Every row belongs to one group in each of 5 separate groupings. Each group adds its own fixed numbers to the row, and there is some noise. The rows also spread widely along 16 directions, which tell nothing about the answers.
In the rows, zero is written as 128.
Some rows, each with its group in each grouping after it:
[ 96 131 134 134 120 120 118  86 142 115  94 126 131 117  84 135 171 176
 144 116  97 121 125 112 170 141 131  71 147 198 148 116  96 101 151 104
 158 128 124 139 141 135 151 124 123]  (2) z_642 (0) Siv Besup
[100 123 166  92  87  80 182 110 157 127 150 163 125 105 133 132 140 114
 116 136 141 149  95 162  75 117 128  88  71 120  99 123  89 171 129 138
 110 130 149 116 108 124 131 102 137]  (0) z_575 (4) rezal sutik
[ 96 153 124 151 107 115 165  88 155  82 158 138 105 157 167 159 108 154
 188 161 169 161  77 133 127  85 131  88 129  79 161 113 116 138 115 142
 169 181 128  98 120 109 112 125 171]  (0) z_498 (3) kinu runol
[136 153 144 121  90 159 124 127 134 120 124  59 106 158 177 163 165 160
 160 131 195 143  94 161  96 168 111 145 172 103 159  92 158 147 118 130
 223 119 183 149  54  96 104  94 123]  (1) z_997 (4) Nuz Besup
[149 113 130 120 128 122 129 159 111 125 127 125 109 118 155 117 150 130
 120 148 124 103 140 120 110 154  95 148 144 125 133 124 138 139  58 126
  92 117 151 164 116 136 112 108 126]  (2) z_642 (3) Nuz runol
[134  94  94 148 133  78 123 154 122 127 131 149 113 100  96 133 118 150
 128 108 127 127 146 121 145 103 108 163 136 138 152 111 133  74 163 128
 139 112 172 112 111 144 148 107 138]  (1) z_143 (0) kinu sutik
[153 160 127 111 118  97 175 170  90 107  63 189 138 113 121  98 101 150
 105 125 109 154 119 136 129 157  84 141 101  94 112  93  72  99  72 181
 117 100 147 101 111 114 133  92  88]  (2) z_143 (2) podi Dodet
[135 146 140 101 111 136 138 119 138 130  69 156 122 106  89 163  85 103
 128 139 114 172  95 148  82 121 105 115  76 108 122 119  51 175 138 129
 115 147 102 109 152  97 125 132 123]  (2) z_498 (2) podi Dodet
[104 124 147  86 106 100 147 131 150 146 166 140  94  92 102 163 111  96
 133 133 164 140  95 155  56 102  97 134  78  93 113 102 111 156 146 121
 145 162 169 100  98 113 138 100 152]  (2) z_427 (1) Siv sutik
[124  89 137 103 107 119 157 171 156 113 187 155 165 145 120 127 175 124
 160 144  99 121 100 107 178  93 165  77 135 115  70 144 136 137 136 113
  33 115  68  97 222 175 117 170 138]  (1) z_575 (1) rezal sutik
[112 126 100 178 133 108 163 166  90 147 135 171 162 157 105 111 138  90
 114 146  97  95 110 110 119  81 141  99 106  75 105 140 148 120  91 121
  84 140 117  80 173 141  86 133 134]  (0) z_997 (1) Bokin sutik
[ 84 116 144 108 106 124 147  77 145  96 140  84 133 135 149 155 130 148
 162 141 133 125 118 157 166 112 150  90 119 100 161 149 125 110 156 117
 182 131 180 145 104 100 123 125 122]  (0) z_427 (4) Bokin sutik
[142 115 116 166 151 138 107 114  93 170  53  67 139 102  90 139 147  61
  91 141  82 101 193 150  90 100 110 142 110 112 116 198 129 175 138  62
 110 145 131 176 139 131  83 162 116]  (0) z_498 (4) rezal Dodet
[110 151 138 102 131  73 124 116 109 145  91 162  93  81 113 129 175  72
  94 172 132 110 141 143  73 128  82  88  92 128  46 127  91 202  88 118
 114 151 178 137  84 161 120 118 136]  (1) z_575 (3) Bokin runol
[141 131 130 172  95  73 172 156 110  90 100 162 171 150 174 101 152 170
 151 108  90 157 116 135 165 127 125 136 168 146  86 106 138 114 123 138
 114 107 109 131 142 179 106 120 130]  (1) z_642 (2) rezal Dodet
[ 82  96 120 133 125 158 139  68 114 126 146 132 111 113 135  98  88  98
 108 169 113  81 125 160 146 115 118 106  96 110 195 180 121 168  55 111
  96 151 143 157 157 117 146 126 163]  (0) z_575 (1) Siv Besup
[ 93  98 127 150 109 135 147 119 153 106 150 106 150 150 103 154 179 131
 169 149 100 107 116 128 179  58 146  76 141 103 115 150 147 130 157  69
 116 158  84 115 196 145 107 176 168]  (1) z_575 (1) rezal Besup
[118 134 125 125 167  81 188 135 127 115 177 149 133 119 135  87 180 110
 110 147 141  89 183 103 121  82 143  85  97  82  85 158 146 110  85 141
  89 140 150  96 105 132 115 132  97]  (1) z_427 (4) kinu runol
[204 107 103 116 132 117 126 193 128 140 154 153 111 122 121 117 165 149
 133  88 166 177 129 135 134 135 121 190 174 115  77  75 151 112 134 140
 115 105  95  88  98 134 133 151  92]  (0) z_427 (1) Bokin Besup
[134 103  99  96 108 149  57 118 113 140 156  77 107 124 146 140 120 149
 166 121 180 142 130 158 197 177 136 164 196 140 136 132 173 139 168 120
 193  98 184 152 116 150 141 135 128]  (1) z_143 (1) rezal runol
[ 91 141 124  96 124 134 151  76 140 110 154 130 105 123 103 106 121 168
 147 127 162 105 127 138 134 133 127 100 124 115 192 113 122 101 107 138
 163 147 158 123  98 100 176 102 116]  (2) z_997 (3) rezal sutik
[117 137 157 154 142  93 160 144 180 101 138 134  85 117 118 183 143 181
 184 156 107 119  87  79  51  81  75 118 135 145 164  81 108 128 145  81
 116 193 118 133 144 152 131  93 183]  (0) z_642 (1) Siv runol
[106  92 191 105  92 104 203 115 162  95 114 126 120 101 125 150 155 129
 122 147  78 121  90 160  78  95  79 103  79 124 146 116  81 171 101  85
  81 151 116 166 146 116 139 107 177]  (0) z_427 (1) Bokin Besup
[132 100  61 194 148  87 108 141  92 171 152 202 114 113 113 115  96  57
 105 136 131 136 147 131  95  74 127 161  99 109  88 147 153 155 114 127
  97 165 133  89 144 160  92 141 158]  (2) z_642 (4) Nuz Besup
[147 112 153  63  98 171 170 133 145  83 178  99 117 137 143 117 138 193
 180 122 175 128 103 159 184 147 111 163 174  77 169  84 146  95  99 143
 143 117 138 146 133 108 177 130 107]  (1) z_642 (1) Bokin sutik
[170 158 142  90 148 143 162 200 105 153 148 112 133 130 137 109 121 140
 147 130 153 115 129 109 101 169 117 154 149  65 115 114 138 124  81 158
  81 100 153 118 141 138 124 116  72]  (0) z_427 (4) Nuz sutik
[137 120 106 141 133 107 141 103 111 117 118 177  94  93 130 125 120  55
  98 177 117 141 145 155  85  60  85 128  75  78 104 148  94 191  69 131
  88 187 140 128 117 130 104 147 170]  (2) z_143 (4) kinu runol
[ 95 171 149  87 130 121  97 120 152 122  92 108  76  92  61 195 132 179
 170 150 146 119 102 103  93 159  68 101 132 142 153  74  73 125 163 112
 201 157 184 132 109 126 155  83 135]  (2) z_498 (2) rezal Dodet
[118 150 135  96 113 108 148 104 166  78 157 137 120 146 165 142 152 172
 170 127 171 160 102 136 150 116 149  93 141 107 124  96 120 101 147 160
 185 125 149  88  72 106 126 120  99]  (1) z_427 (2) Bokin sutik
[123 173 103 163 167 137 137 130 101 146 120 104 107 139 130 119 114 135
 133 128 172  77 160 117  78 128 104 155 140  75 172 122 165 115  98 130
 174 151 182 114  76 110 119 100  98]  (1) z_997 (2) Nuz Dodet
[132 125 119  91  93 101 130 112 110 111  79 152 137 116 151 125  94  97
 106 131 143 183 113 184 136 135 129 130  79  97 111 134  91 126 124 165
 160  99 171 115  83  83 111 111 100]  (1) z_642 (3) podi sutik
[131 114 113 117  78  95 119 124 136 150 167 137 130 147 188 130 149  88
  91 118 217 168 102 160  94 158 173 107 114 123  94 129 161 161 133 172
 175  78 175  83  40  77  82  92 103]  (1) z_575 (3) kinu runol
[112 146 119 124 109 151  74  62 132 148  99 114 125 127 142 161 110 114
 173 134 143 168 101 161 157 153 165  97 162 163 112 153 102 207 187 113
 152 125 127 139 155 163 123 167 132]  (1) z_575 (0) Nuz Besup
[153  89  82 161 163 128 107 114 119 118 156 125 130 132 204 116  99  77
 129 147 124 130 173 133 130  79 150 169 133  93 141 203 175 130 119 121
  82 135 133 145 119 139  87 154 115]  (1) z_642 (3) Siv sutik
[137 121  84 149 195  93 133 106 123 186 191 151 101 100 123  87  71 112
 130  97 166 113 196 110  69 111 158 170 126 130 147 165 172 145 157 117
  82 147 133 106 114 148 155 130  97]  (2) z_427 (3) Nuz runol
[156 118 112 163 163 106 141 130 144 104  71 100 110 108 133 149 118 158
 140 132 108 132 176 120  92  84  98 170 124 117 174 143 114  90 171  91
 136 144 144 153  89 107 119 115 100]  (1) z_575 (4) podi Dodet
[116 144 150  82 142  90 128 158 137 145 149 139 101  84 116 165 130 103
 134 166 132 109 107 101  53 142  96 110 103 111  97 112 104 163 117 125
  96 146 180 125 128 156 120  88 138]  (2) z_427 (1) kinu sutik
[136 146 116  83 155 118  91 100 149 114 161 142  91  98 155 153  97 173
 187 121 176 174 142 118 150 167 150 140 164 145 123 123 118 125 187 158
 158 117 167 120 102 157 160 127  88]  (2) z_143 (2) kinu Besup
[ 98 155 100 139 160 104 141 122 124 148 180 145 117 127  99 131 149 137
 158 127 172 118 146 102 135 110 153 105 140  93  90 126 160 107 161 123
 159 149 142  73 123 144 125 132  96]  (2) z_498 (1) Bokin Besup
[166 167 123 129 170  90 148 139 161 127 139 110 103 120 167 145 140 167
 148 116 173 160 152  97  38 120 129 161 138 106 141 111 141  92 178 132
 165 128 159 109  27 100 106  83  55]  (2) z_427 (4) podi sutik
[149  94 125 130 137 171 101 126 135 159 138  38 140 133 166 154 111 101
 113 129 133 107 149 127  70 150 145 160 133 122 206 182 166 136 149  95
 126  94 168 170 105  77  87  97  88]  (2) z_427 (4) Siv sutik
[129 154 152 124 149 156 149 151 127 141 140 107 149 148  91 123 161 171
 183 127 111  87 124  92 152 142 136  93 173 125 120 131 144 150 120  86
  86 140  81 130 204 178 146 164 120]  (0) z_997 (2) podi runol
[106 122 135  72 108 100 147 121 116 130 151 154 117 110 141 141  65 127
 149 127 166 157 109 150 125 166 132 127  99  97 128 126 108 128 151 163
 141 103 199 114 118 119 150  92 110]  (2) z_143 (3) Bokin runol

New rows. What belongs after each?
[123 115  94 155 117  92 150 176 129 133 174 165 126 152 159 121 122 135
 111 125 174 142 106 105 102 125 142 131 109 107 148 110 152  83 109 175
 148  88 167  67  91  91  91  64 113]  (1) z_498 (4) Nuz Besup
[133 149 116 145 161 165 152 118  96 147 160 102 135 132 138  94 127 136
 171 146 129  92 161 128 147 128 128 147 190  77 124 161 177 168 101  90
  80 160  99 153 188 186 137 167 116]  (2) z_575 (1) rezal Besup
[116 137 109 193 125  94 146 132 139 115 120 113 118 159 144 138 171 167
 133 135 138 109 123 101  78  99 110 114 146 137 181 102 162  94 130 107
 182 144 158 120  71 107  92  68 144]  (1) z_997 (4) rezal runol
[125 108 170 100 102 116 208 109 177  58 184  73 148 151 215 131 142 211
 186 105 149 147 118 143 152 125 167 136 165 107 183 126 156  73 156 130
 150 103 138 152  89  94 131 107  98]  (2) z_427 (1) kinu sutik
[ 77 136 144 132 143 106 203  39 147 131 147 154 120 101 124  92 104 116
 121 126 128 110 153 154  84  92 153  91  75 123 155 167 110 163 127 110
  94 161 115 126 130 115 157 127 118]  (2) z_575 (1) Nuz Besup
[104 172 137 102 128 123 159 125  85 150 131 133 136 120  75  80 184 121
 127 121 154  91 156 145 158 146 122  83 134 108  71 124 136 141  87 131
 144 135 162 110 124 156 160 146 100]  (1) z_997 (4) Siv runol
[144 110 128 141 105 132 179 158 133 102 139 116 139 157 144 147 135 166
 171 120 142 145 111 140 142 109 118 148 161  68 142 105 147  98 137 115
 131 128 113 120 140 111 118 133 121]  (2) z_575 (3) Bokin Besup
[140 155 107 176 118 106 139 175 116 123  91 145 109 132  86 138 153 177
 136 122 120 121 102  99 107 123  70 141 159 130 153  58 123  88 110 121
 169 148 136 100 105 123 124  86 138]  (2) z_143 (1) Siv Dodet
[119 120 144  96 166 152 125  91 127 136 118  87 117  94  86 136 161  94
 137 155 103  78 178 131 131 106 136  90 115 109 110 188 114 165 119  78
  83 160 125 161 164 146 138 186 124]  (0) z_997 (1) kinu runol
[ 91 142 133 118 121  90 110  74 126 138 146 146  74  93 141 109 142 136
 121 147 161 105 123 146 103 158 103 118 131 179 137 106 130 180  87 124
 162 142 190 158  75 153 155  84 155]  (1) z_642 (1) Nuz runol
[105 126 113 158 127  80 163 100 102 119  61 142 138 117 128  91 126 126
  69 120 110 122 147 149 117 110 112 116  81 125 169 136 108  93  99 135
 164 107 172 122  63  76 115  73 112]  (1) z_427 (0) podi Besup
[110 135 102 142 140  63 142 134 108 130 105 200 132 110  88  78 174 136
 103 124  92 108 151 100 157 126 133  69 120 173  81 115 103 105  82 141
  95 120 121  98 127 160 133 127 117]  (2) z_427 (3) Nuz Besup
[117  94 144  74 107 122 150 203 152 123 192 140 112 129 106 139 140 160
 150 137 154 100  86  97 134 149 106 108 120 107 143  89 131 103  90 145
  93 103 150 100 161 122 155  93 143]  (1) z_427 (3) Nuz Besup
[ 92 102 102 159 114 121 159  79 135 105 196 148 151 160 192 114 109 109
 160 140 153 149 122 162 187  65 182 108 124  76 116 187 165 155 142 126
 120 146 100 103 145 143 105 169 146]  (1) z_575 (0) podi Besup
[124  72 138 129 108 147 127  76 180 102 169 106 119 142 189 169  99 155
 177 114 133 163 102 155 118 118 164 145 142 154 189 149 143 157 192  97
 125 123 111 161 130 123 131 136 147]  (0) z_997 (2) Bokin Besup
[122 112 135  76 110 166 113 121 105 121 146 108 128 121 209 162  45  88
 155 174 140 164  92 164 125 169 118 157 124  56 140 172 116 189 116 156
 105 111 187 164 159 145 101 112 138]  (2) z_143 (0) rezal Besup
[110 109 152  88 100 138 178 125 159  83 203  89 128 149 145 149 180 167
 184 117 177 121 123 152 188  91 140 122 151  57 128 121 161  90 154 125
 169 129 148 114 108 118 143 152 114]  (1) z_143 (0) Bokin sutik
[159 103 120 128 146  79 140 201 104 123 117 189 117 102 153 118 104 126
 101 145 106 139 128 109  97 135  86 173 102 113 107 122 114 107  80 151
  75 101 154 127 121 145 107  85 123]  (0) z_642 (2) podi Besup
[144 128 125  87 102 148 109 135 139 139 143 141 130 134 173 152  65 115
 140 147 172 167  71 125 100 195 150 118 129 119 146 130 107 180 127 178
 101  90 152 111 143 108 124  95 103]  (1) z_575 (3) kinu Dodet
[157 120 109 105 199 117  84 191 120 147 135 157  93  84 118 163 121  92
 148 169 103 119 169  75  92 118 102 152 130 115  65 157 107 150 124 117
  36 138 131 130 173 202 106 153 121]  (2) z_498 (2) Nuz Besup
[104 133  94 124 103 133 131  72 162  71 209 150 112 168 163 114 191 172
 175 131 191 153 116 143 204  90 175  84 165 107 121 109 159  98 121 152
 200 159 118  89  67 119 125 157 127]  (2) z_997 (4) rezal sutik
[130 111 173  76  96 124 156 139 180 126 123 108  99  96  45 167 195 147
 126 111 138 113 113 136  78 105  96 115  95 133 134  70  92 111 144  95
 146 142 124 116 109  76 151 121 127]  (2) z_642 (1) Nuz sutik
[128 135 123 125  94 102 171 160 100 113  67 159 146 125  76  98 137 150
 105 130 111 109 109 133 155 134  95  95 111 114 151  89  85  79  73 153
 125  99 150 106 135  94 144  96 120]  (1) z_575 (3) kinu sutik
[115 125 137 157 125 133 150 121 138  90 162 118 136 150 137 106 185 220
 175 129 106  84 119  86 208 150 137  95 207 171 165 112 153 110  90 114
 108 131  99 161 170 177 152 135 141]  (0) z_642 (0) kinu Dodet
[171 117  98 190 145  96 114 176  95 179  93 146 101  99  56 103 154 156
 109 108 104 102 152 102  87 133  59 181 178 197 153  77 145 142 115  77
  97 128 120 154 142 179 157 102 147]  (1) z_498 (4) Bokin runol
[175 123 143 124 146 106 172 200 131 156 140 123 125 111 121 164 131  97
 138 129 134 148 134 123  32  96 102 178 112  63  88 124 129 145 153 112
  74 135 128 117 135 143  98 127 105]  (0) z_498 (4) Bokin sutik
[194 112  97 147 147 188 105 125 116 135 106  98 155 152 189 121  99 111
 139 131 112 152 139 129 138 143 161 167 187 113 168 179 143 158 132 126
  57  87  88 154 167 130  96 162  71]  (1) z_575 (0) Bokin sutik
[131  97 128 107 158 117 130 148 154 106 203 122 112 117 159 149 174 116
 169 140 141 117 169 116 133  90 138 134 141 106  67 167 162 139 151 108
  87 153 137 136 119 187 125 169 124]  (1) z_997 (4) Siv Dodet
[180 152 139 138 124 108 175 172  97 133  66  97 132 126 132 107 146 174
 135  88 134 145 155 138  95 165  97 180 173 124 139  90 128 100 115 124
 137  90 132 150  88 117 125 107  78]  (2) z_498 (3) Nuz runol
[174 126 116  78 129 132 125 208 110  92  68 149  89  98  78 137 156 166
 130 149 131 134 122 123 163 145  48 152 149  84 109  54  75  66  78 153
 134 109 162 116 117 113 151 115 104]  (1) z_575 (1) Bokin Besup
[132 138 150  86 110 163 139 138 113 127 116 118 128 126  83 111 169 149
 138 139 123  87 116 125 167 177  98  97 155 124 124 102 117 152  66 122
 101 122 123 149 173 135 168 139 109]  (1) z_642 (3) Bokin Dodet
[127  73 135  76 108 135 101 156 168  87 190 129 100 113 155 187 125 137
 193 178 113 154  84 124 156 109 111 137 148 116 115 130 116 150 138 107
  78 145 118 154 186 179 119 147 184]  (2) z_498 (1) rezal sutik
[142 163  89 151 169 131 127 127  98 158  79 129 148 126  64 118 110 129
 134 111 115 119 158  99 131 115 144 117 140 101 144 131 114  85 159 125
 128 128 125  88 151 114 122 140  66]  (2) z_427 (0) Bokin sutik
[158 117 156  82 103 140 147 191 154  66  99 124 125 132 115 171 170 182
 182 132 108 156  87 117 157 116  85 130 161 112 127  73  78  77 125 133
 112 117 119 128 145 140 141 134 133]  (1) z_997 (0) Siv sutik
[149 139 141 130 114 140 163  84 174  82 155 174 135 152 207 118 171 125
 142 162 120 186  90 127 107 106 165  75 124 132 102 145 102 196  86 153
  60 154  47 120 144 131  89 155 121]  (0) z_642 (4) rezal Besup
[117 161 140 115 144 150 130 117 129 117  67 107 130 124  86 126 133 174
 141 140 104  93 132  95 141 159 113  73 140 159 180 127  82 104 123 115
 129 112 141 131 156 113 149 109  94]  (1) z_575 (2) Siv runol
[140 100 147  52  77 121 109  88 146 128 136 131 120  95 122 136 156  98
 120 102 164 185 128 208 142 141 144 140 111 137  61 120 110 174 163 137
 160 113 135 132  85 117 137 161 109]  (2) z_642 (2) rezal sutik
[151 154  69 108 171 147 101 164 116 153 197 164 119 139 112  89 105 152
 152 133 187 125 129  78 164 156 158 133 174 101 130 116 162  94 108 180
 105 105 123  59 157 146 145 124  70]  (1) z_498 (1) rezal sutik
[106 142 123 129 179 117 132  66 197 118 191 133  99 122 144 153 153 132
 164 151 161 112 156  82  94  87 186  61 118 127 127 175 130 149 168 112
 101 179 102 101 109 128 126 158  98]  (0) z_575 (3) kinu Dodet
[103 108 146 137 115 137 176  91 139  91  98 100 137 132 125 124 151 151
 121 112 103 105 148 152 124 101 123 110 106 124 185 142 118  91 117 105
 154 130 133 143  99  78 130 113 121]  (2) z_997 (2) Siv Besup
[150 102 113 111 152 138  95 161 123 148 124 145  92  92  64 156 148  88
 128 161 109 111 137 109 119  93  75 134 127 118  98 126  97 172 110  95
  58 156 111 131 186 170 138 164 159]  (1) z_498 (0) Bokin runol
[ 74 134  91 162 172  94 135  51 118 123 168 162 107 112 122 102 118 108
 144 136 140  99 183 150 162  57 152 108 102  97 101 185 155 146 135 106
 149 198 138 114  99 171 142 176 141]  (0) z_997 (2) podi Dodet
[133 164 136  78 121 135 111 102 149 133  90 145  83  95  80 156 159  86
 115 152 161 167 108 148  79 116 102  84  88 126  85 100  60 183 122 136
 150 156 125  89  97  95 133 142 117]  (1) z_498 (1) Siv runol
[115 120  96 111 120  85 100 139  73 162 112 184 110  90  88  88  98 108
 103 127 135 129 125 153 143 161 100 140 125 152  95 105 118 152 104 144
 128 113 184 122 132 175 161 101 150]  (1) z_997 (1) rezal runol
[ 99  90 154 169  97 126 190  95 149  96 166  71 143 153 145 131 188 151
 146 123 122  93 134 150 156  70 137 108 144 114 168 153 167 132 117  74
 136 147 102 160 131 118 111 150 172]  (0) z_498 (0) kinu runol
[138 111  80 100 137 139 107 130  72 172 146 137 138 110  82  71  93 113
 129  92 157 119 183 158 212 160 158 161 153 112 108 155 153 108 119 145
 116  87 142 116 154 146 166 173  80]  (2) z_498 (3) Nuz sutik
[135 154 147 128 101 188 186 125  96 146 112 105 161 153 117  96  93 124
 136 126 133 121  94 152 123 150 113 125 143  85 184 129 119 178  66 130
  89 122  94 131 203 109 142 128 123]  (1) z_498 (0) Siv runol
[140 100 114  97 123 123  60 119 128 149 140 121  99  98 109 170 155  96
 152 143 151 151 139 146 150 129 126 135 147 146  61 132 132 177 177 103
 146 141 161 144 130 169 127 168 138]  (1) z_642 (4) Bokin runol
[138 144 115 174 120 148 129 131 103 146 123  88 168 171 173 149 129 103
 147 144 143 140 115 130 122 137 170 117 148  77 121 163 167 149 133 127
 150 121 141 118 147 111  52 133 106]  (0) z_642 (4) kinu Besup
[182 152 121 145 139 110 144 176  99 102  66 148 147 135 152  98 166 175
 140 124  85 131 140 110 157 152 108 140 195 147 109 102 114 105  94 135
  87  87 115 146 131 173 118 127  79]  (1) z_575 (2) Bokin sutik
[119 100 162  97  99 100 166 166 180  81 177 135 119 129 172 184 138 170
 172 144 135 163  78 108 109 126 116 127 124 116 128 109 109 120 148 131
 111 118 129 128 125 135 113  93 143]  (2) z_498 (0) podi Dodet
[117 105 138 104 124 150 105  97 136 179 144  87  94  97  96 174  95  84
 116 131 171 112 118 160  53 129 110 156  91  97 172 138 130 175 160 102
 158 145 183 141 109  89 134 108 129]  (0) z_642 (0) Bokin sutik
[133  86 141 149  56 146 160 126  98 137 126 114 157 152 195 114 114  66
  85 145 115 129  69 196  95 128 101 151 115  89 162 140 147 216  47 124
  93 111 136 166 133 110  85 100 172]  (1) z_427 (0) Bokin sutik
[140 109 139  64  79 117 119 135 159 129 172 161 103 111 143 142 107 139
 156 126 181 183  70 165 123 157 122 138 131 140 111  92 111 181 142 146
 118 112 128 119 117 140 167 119 140]  (1) z_575 (3) podi sutik
[150 151 122 148 147 121 178 159 114 156 168 121 152 148 150  97  92 148
 173  95 160 143 132 122 103 136 138 163 170  88 131 126 179 138 140 128
  96 127 109 102 157 158 139 124 100]  (1) z_427 (3) Siv Besup
[149 110 128  91  80  96 147 136 150 104 188 183 115 128 127  96 173 180
 166  96 159 170  94 159 195 132 126 131 181 158  81  61 136 145 113 144
 113 124  92 113 120 179 184 156 145]  (1) z_427 (3) Bokin sutik
[150  86 120 173 126 112 124 163 152 104  77 105 113 132  94 205 152 156
 182 127  81 141 117 115 101  60  80 158 158 132 149  99 123 108 201  50
 128 165 107 150 156 152 116 143 179]  (1) z_997 (3) Bokin Besup
[163 141  96 109 142 158 147 157 122 137 194 139 107 129 108 103 136 157
 152 114 195 136 144 125 140 129 117 166 160  60 128  98 165 108 106 153
 131 139 122  83 123 121 153 137  92]  (2) z_143 (4) rezal Besup
[125 110 116 123 141 112 134 109 152 157 149 126 113 108  95 135 137 105
 118 104 154 134 159 129  89 102 163 125  99 135 121 143 127 127 173 109
 126 124 115  93 111  95 123 143  99]  (2) z_498 (1) Nuz runol
